Each new row is followed by what is left after taking away its nearest point in the smallest flat space through zero that holds the last named rows.

J540 (6 x 13)
-0.70, 0.51, -0.48, 2.85, 2.20, -2.69, 0.43, 0.31, -0.22, -0.99, -2.04, -0.10, -1.23
-0.91, -1.33, -0.10, 0.61, 0.54, -2.71, -2.84, 1.61, 3.34, 1.73, -3.17, 0.94, -0.99
-2.22, -1.50, 2.70, 3.09, 0.60, -1.69, 0.47, 2.15, 1.11, -0.24, -2.27, -0.94, 1.49
-1.60, -2.61, 1.12, 3.29, 0.30, 1.25, 1.34, 1.48, 0.88, -1.29, -1.19, -1.99, 2.44
-1.21, 1.22, -0.95, -1.36, 2.60, -0.57, 5.13, 1.38, 2.16, 0.01, -0.49, 2.19, -0.10
-4.77, -0.18, 1.04, 1.96, 0.18, 0.44, 0.86, 0.46, -1.97, -1.20, -1.31, 0.88, 0.61
New rows:
0.99, -0.65, 2.89, -2.96, -0.72, 0.92, 2.77, 0.92, 2.34, 1.82, 1.35, -0.69, -2.39  -0.42, -1.06, 1.29, -0.16, -0.23, 0.89, 0.91, -0.17, 0.33, 0.32, 0.06, -1.16, -3.48
2.80, -2.11, -1.08, 2.30, 1.21, 1.87, -2.15, 2.57, -1.71, 1.78, 2.30, -1.69, 0.50  0.42, -0.57, -0.59, 0.98, 1.90, 0.76, -0.68, 3.10, -1.86, 2.30, 1.76, 0.71, -0.19
0.91, 1.70, 2.96, 2.07, -2.36, 1.63, -1.49, 1.07, 0.11, 2.23, -1.40, 0.09, -1.81  0.95, 1.89, 0.94, 1.98, -1.12, 2.62, 0.57, 0.80, 0.43, 1.42, -1.23, 0.48, -2.07

J220 (6 x 13)
0.67, 0.78, -0.18, 1.43, -1.07, 0.46, 1.14, 0.18, -0.52, -0.94, 0.62, 1.20, 0.32
0.38, 3.65, -2.84, 2.58, -1.22, -0.68, 0.76, 1.04, 2.33, -0.31, -2.97, -1.23, -2.27
0.29, 0.89, -1.64, -4.21, -0.36, 2.77, -1.27, -0.28, 1.75, -0.16, -0.09, -0.43, 2.18
-1.68, -2.42, -2.95, 0.04, 3.16, 0.18, 0.05, -4.98, -1.81, -2.60, 1.28, -1.18, -1.67
0.47, 3.06, -4.43, -1.29, 2.17, 4.44, -0.37, 2.03, -4.30, -0.45, -2.78, -0.02, 0.32
0.97, -2.56, 0.91, -1.08, 2.21, 0.52, 0.29, -1.25, 3.76, -0.11, 2.69, -1.30, 2.08
New rows:
-1.06, -1.87, 1.19, -1.71, -0.41, 0.50, -0.85, -2.22, 1.07, 3.09, 1.16, 0.95, -1.04  -0.07, -0.14, -0.28, 0.33, -0.07, 1.49, 0.35, -0.96, 0.47, 2.52, 0.41, 1.18, -1.28
0.39, 1.10, -0.38, -1.75, 0.40, -0.70, -0.42, 1.61, -0.68, -0.26, -1.42, -0.64, -1.80  0.86, 0.17, 0.22, -1.13, 0.27, -0.64, 0.42, 0.69, -0.09, -1.10, 0.36, -0.04, -1.02
1.46, -0.74, -2.02, 1.44, -1.62, -2.73, 2.90, -2.41, -0.73, 0.03, 1.48, -1.51, -0.66  1.72, -0.38, -1.43, -0.88, -1.15, -1.48, 1.72, -0.37, -1.25, 1.60, 0.56, -1.66, 0.61

J717 (6 x 13)
-0.02, 1.85, 1.23, -4.79, 0.59, -1.78, 0.55, 1.61, 1.30, -3.05, -0.56, -1.78, 0.19
-2.15, 0.58, 1.23, -0.27, -0.95, 4.17, 0.14, -1.53, -1.45, -0.38, 1.70, 0.63, 4.12
1.65, 1.24, 1.49, -0.70, 1.66, 0.73, -1.26, 2.61, -0.75, 0.16, 3.90, -2.14, -4.09
1.16, 0.06, 1.54, -3.21, 0.70, -1.25, 2.29, 4.08, 2.22, -1.41, 2.08, -1.07, 2.10
-1.88, -0.13, 2.78, 1.14, -2.65, 0.61, 1.88, 2.37, 1.46, -0.53, -0.19, -1.70, 2.51
-0.93, 0.48, 4.85, -1.46, 1.27, 0.48, 3.25, 2.61, -1.18, -2.34, 4.51, -0.57, 0.21
New rows:
0.45, -2.26, 2.20, 0.73, 2.37, 2.97, 1.03, 1.67, 2.94, 2.79, 1.28, 2.86, 0.12  -0.70, -0.65, 2.10, -0.82, 1.81, 2.13, -0.28, 0.05, 2.77, 1.17, -1.55, 1.79, -1.22
-1.42, -0.75, -1.49, 1.67, -1.05, 0.87, 1.21, 1.24, 0.73, 2.97, 1.44, -0.51, 1.98  -1.66, 0.45, -1.18, -0.41, 0.15, -0.51, 0.84, 0.04, -0.19, 1.14, 0.59, -0.66, -0.17
-2.11, 0.95, -1.54, 1.11, 2.31, -2.90, -0.43, -2.17, -1.35, 2.16, -0.97, 1.10, 2.02  -1.92, 1.76, -0.11, 0.62, 1.85, -2.21, -0.69, 0.21, -0.65, 1.99, 0.50, -0.96, 1.49
-2.94, 2.63, 0.07, 1.63, -2.23, -0.24, -2.98, -0.82, -2.22, -0.53, -0.84, -2.60, 1.92  -0.61, 1.06, -0.74, 1.01, 0.16, -2.40, -1.19, 0.53, -1.78, -0.10, 0.95, -0.82, 1.63
2.10, 1.86, -1.16, 2.79, 2.31, 2.54, 0.67, 0.17, -0.20, 0.31, 0.31, 0.57, -1.35  1.17, 2.23, -0.51, 1.55, 1.54, 1.62, 1.55, 0.36, 0.67, -1.04, -1.23, 0.13, -0.03
-1.03, 2.93, 2.41, 0.45, 0.60, 2.42, 0.63, -2.73, 0.82, 0.16, 2.00, -1.35, -1.66  0.29, 1.60, 0.50, 0.36, 0.69, 0.39, 1.40, -2.09, 2.63, 0.88, 0.55, -0.39, -0.42

J905 (6 x 13)
-0.58, -0.23, 0.13, 1.74, -1.93, -1.79, 0.82, -0.04, -2.08, -1.09, -3.29, 0.03, 2.92
-1.00, 0.98, -2.78, -0.54, -4.18, -1.18, -0.45, 3.05, -1.92, -1.20, -1.80, 0.25, 1.45
-0.92, -1.64, -0.88, 0.91, -1.21, 2.20, -4.08, 0.25, 1.82, -0.41, 0.18, -2.00, -0.83
-2.87, 2.00, -0.17, 0.88, -1.65, 0.48, -1.35, -2.50, 0.38, -0.44, -1.96, 0.72, 3.15
1.15, 0.48, -0.82, 2.55, 1.46, -0.05, -1.34, 0.26, 0.75, -0.59, 0.49, 2.53, 0.64
-0.26, 0.46, 0.33, 0.33, 0.76, 0.28, 0.94, 1.32, 1.15, -2.32, 2.18, 1.02, 1.26
New rows:
1.45, -0.09, 2.75, -0.38, -2.26, -1.79, 1.79, 0.16, -3.35, 0.66, 1.30, -0.95, 1.48  1.17, 0.46, 1.69, 0.45, -1.72, -0.19, -1.11, -0.35, -1.49, 0.93, 2.35, -0.11, 0.90
-1.02, 2.45, 0.92, -0.39, 2.92, 0.02, 3.77, -2.04, -1.11, 3.60, 0.82, 0.78, 0.37  -1.11, 0.21, -0.66, 1.30, 0.66, 0.80, 0.77, 0.88, -0.62, 1.52, 0.54, -0.81, 0.52
-0.87, -2.03, 0.25, 0.73, 0.74, -0.27, -1.67, -0.83, -0.63, 0.52, -0.87, -1.19, -0.03  -0.96, -0.58, -0.28, -0.31, 0.82, -0.59, -0.50, 0.09, -0.65, 0.09, 0.32, 0.11, 0.21
3.26, -0.96, 1.18, 0.76, 1.60, -4.48, -1.25, -1.64, -0.22, -3.93, 3.78, -0.50, -0.83  1.31, 0.66, 0.01, -0.91, -0.80, -4.15, -2.32, -2.79, -0.77, -2.55, 2.18, -0.99, -0.64
-2.71, 0.72, -0.13, -1.98, 0.36, 0.06, -0.83, -0.96, -1.79, -0.24, -0.25, -1.98, -2.76  -1.66, 0.57, -0.17, 0.25, 1.42, -0.61, -0.68, -0.20, -1.73, -1.57, -0.06, -0.28, -1.55

J250 (6 x 13)
1.13, 2.03, 1.34, -0.15, -1.96, 4.80, 0.28, -0.40, 0.34, 1.87, -0.53, 4.03, -2.08
1.02, 2.21, 1.46, 1.66, 1.42, 2.03, 0.81, 2.16, 1.06, 0.78, 0.93, 3.25, 2.10
0.71, -4.61, 0.49, 1.24, -2.29, 0.02, 0.08, 0.46, -3.66, 0.39, 2.15, -0.44, -2.04
2.84, -3.28, 1.49, 1.99, 0.34, 2.15, 4.12, -1.79, -0.92, 2.74, -2.21, 0.33, 0.06
-2.70, 2.42, 2.81, 1.54, -0.81, 2.08, 2.43, -4.16, -2.56, 1.14, 1.95, 3.29, -1.03
0.04, -4.36, 1.43, 1.95, -2.60, 4.71, 3.91, 0.95, -0.96, 1.66, 3.82, 2.06, -0.63
New rows:
1.74, -2.97, 2.81, 0.27, 1.29, 1.82, -2.38, -1.51, 1.99, -1.25, 1.25, -0.72, -1.31  0.92, -1.56, 2.98, 0.28, 2.00, 1.18, -2.47, -2.05, 2.16, -1.58, 1.31, -0.57, -0.73
0.00, 0.98, 2.65, -2.67, 0.08, 0.09, 0.92, -0.88, 2.88, 0.46, 2.25, -2.71, 1.88  1.67, 0.52, 3.30, -1.99, -0.46, -0.19, -0.48, -0.54, 0.69, 0.99, 1.77, -1.90, 0.59
-2.73, -1.39, 0.95, 1.00, 1.97, -2.39, 2.56, -0.99, -0.65, 1.84, 2.38, -0.36, 1.12  -0.68, -0.34, 0.08, -0.66, 0.70, -0.96, -0.05, 0.43, 0.47, 2.16, 0.34, 0.47, -0.73
2.13, -0.80, -1.15, 2.86, 0.17, 1.70, -1.96, -2.11, -2.91, -1.17, -2.28, 2.39, 1.95  -0.04, -0.98, -2.44, 1.49, -0.38, 1.89, -1.59, -1.78, -0.86, -2.29, -0.91, 1.12, 2.40
-0.23, 0.27, -1.39, 0.53, 0.59, -0.54, -2.74, 2.50, -1.52, -2.46, 1.53, -1.00, -0.60  -0.03, 0.32, -0.74, 0.72, 0.88, 1.24, 0.05, 0.10, -0.66, -1.07, -0.16, -0.65, -0.49
0.51, 1.70, -2.43, 0.73, 0.36, 2.01, 2.72, -2.92, -2.57, 2.64, -0.99, 2.65, 1.18  0.22, 0.54, -4.11, -0.32, -0.05, 0.36, 0.50, -0.30, -1.91, 1.04, 0.20, 0.89, 1.33
